There are 4 ways to turn a row about zero (a turn may also mirror it). The second row of each pair is the first, turned, with some noise.
(in the rows, 128 means zero)
Known pairs, each followed by its turn:
[132 150  69 132 140]
[138  98 144  78 115] : q_881

[ 84 103 164 139 173]
[154 165  96 164  97] : q_593

[141 121 118 128 183]
[165 136 140 127  93] : q_881

[105 189 114 126 133]
[159 131 100 146  81] : q_533

[137 171 146 157 180]
[143 118 123 197 156] : q_593

[159 156 136 137 152]
[120 171 149 116 122] : q_816

[201 123 133 147 184]
[111 143  91 153 206] : q_593

[171 103  91 103 144]
[112 138 106  64 120] : q_816

[154 117  92 138 113]
[101 103 113 101 142] : q_593

[113  90 145 153  96]
[133  98 105 163  91] : q_816

[ 91 169 130 139  98]
[107 110  81 110 152] : q_881

[124 144 129 112 116]
[119 106 124 134 137] : q_881

[ 90 150 148 141 151]
[142 120 112 173 119] : q_533

[124 110 100  62 152]
[ 67 171 145 124 112] : q_593

[111 121 137  82 153]
[132 134  90 121 175] : q_816

[142 147  97 135 104]
[128 149 109 101 106] : q_533

[172  79 140 135 106]
[118 146 157  92 178] : q_533

[179 169 117 142 121]
[ 82 115 135 108  73] : q_881

[160 158  99 107 117]
[147 129 150  77 130] : q_816

[121  81 153 145 131]
[107 131 141 141 176] : q_533

[119 136 136 120 169]
[114 151 124 166 128] : q_593

[ 76 129  77 149 134]
[ 79 135  86 152 106] : q_533

[160  78 187 117 133]
[129 173 153 192 120] : q_881

[126 173 103  72 175]
[128 153 139  85 204] : q_816

New pairs, each followed by its turn:
[104 114  80 104 115]
[ 83 118 135 102  90] : q_593

[160  95 143 137  86]
[157 116 109 125  69] : q_816

[112 181 160 156 155]
[117 165 171 167 152] : q_816

[140  88 114 109 140]
[150 136 172 137 133] : q_881

[135 117 153 168 126]
[134 160 132 147 159] : q_533

[108  88 111  75 128]
[ 88  70 133 107 130] : q_533

[152 115 116 149 115]
[121 125 139 120  94] : q_816

[121  92  97 152 103]
[119 156 157  95 156] : q_881

[119 108  40 116 118]
[ 93  71 131  68 138] : q_816

[151 117 110  97 121]
[119 115 142  93 118] : q_533

[102 105 148 187 138]
[111 162 119 180 173] : q_533

[ 85  92  94 153 145]
[ 58 136 109 157 134] : q_533

[138 155 104 115  80]
[149 128  93  79 111] : q_533

[121 138 129  93 142]
[110 148 154 141 123] : q_593

[ 96 121 166  88 133]
[158 133  87 156 167] : q_816

[ 99 148  74 155 123]
[102  71 117 138  89] : q_593

[ 84 119 147 152 173]
[180 156  93 126 130] : q_881

[ 95 109 125 172  93]
[116  86 134 163 105] : q_816

[118 117  90  93 166]
[ 83 102 148 127  92] : q_533

[130  92 122 193 128]
[105 184 125 141 165] : q_533

[108 117  67  86 133]
[159  89 170 106 154] : q_881

[155  69 154  70 118]
[116 199 135  76 148] : q_593

[188 146 141 112 151]
[139 185 131  95 117] : q_816

[113  90 172 112  88]
[169 166 137  83 113] : q_593

[130 125 154  81 135]
[142  80 150 119 132] : q_533

[110 103 150 168 130]
[137 182 109 124 140] : q_881

[156 131 117 107 152]
[ 96 141 127 138 157] : q_593

[110 136 120  75 147]
[ 94 156 159 138 109] : q_593

[133 160 132  75 116]
[164  83 125 107  99] : q_533

[145 133 199 151 120]
[188 141 151 147 169] : q_533

[116 159  85 150  91]
[123 155  75 107  99] : q_533

[150 156 100  77 137]
[151 134 137  72 160] : q_816

[131 123 138 164 126]
[149 119 103 124 134] : q_593

[143 147 127 159 123]
[143  99 120 139 148] : q_593

[158 134 133 178 118]
[ 96 165 124 102 101] : q_881

[122  80 165 156  97]
[177 148  93  93 126] : q_593

[121  60  13 157 138]
[ 44  86  46  86 100] : q_593

[153 118 117  73 134]
[148 133 100  83 147] : q_816

[136 141  96 114 131]
[119 127 128 111  92] : q_533

[159 100 102 120  76]
[115 137 115  62 153] : q_533

[132 114 139 132 173]
[125 156 103 159 135] : q_593

[120 147 165 106 167]
[135 166 140 178 133] : q_593

[120 201 163 147 158]
[189 138 124 182  94] : q_533

[156  88 145 123 110]
[139 152 113  87 151] : q_593

[ 99  90 124  85 176]
[ 95 189 109 142  99] : q_593

[140  95 155 173  92]
[175 119  96  90 140] : q_593

[ 93 122 193 126 179]
[121 169  95 193 165] : q_816

[132 197  91  93  69]
[103  69 209 112 127] : q_593

[121 191 143 157  87]
[174  74 166 142 125] : q_593

[168  71  83 124 174]
[ 73 143  78  75 109] : q_816

[ 92 100 142 103  99]
[130 125 127 154 188] : q_881

[136 140 140 138 143]
[126 146 130 135 128] : q_816

[ 97 113 102 171  75]
[117  58 146 151  94] : q_816

[115 193 130 156 152]
[131 107  77  93  90] : q_881

[106 159 131 140  91]
[150 104 165 152 127] : q_816

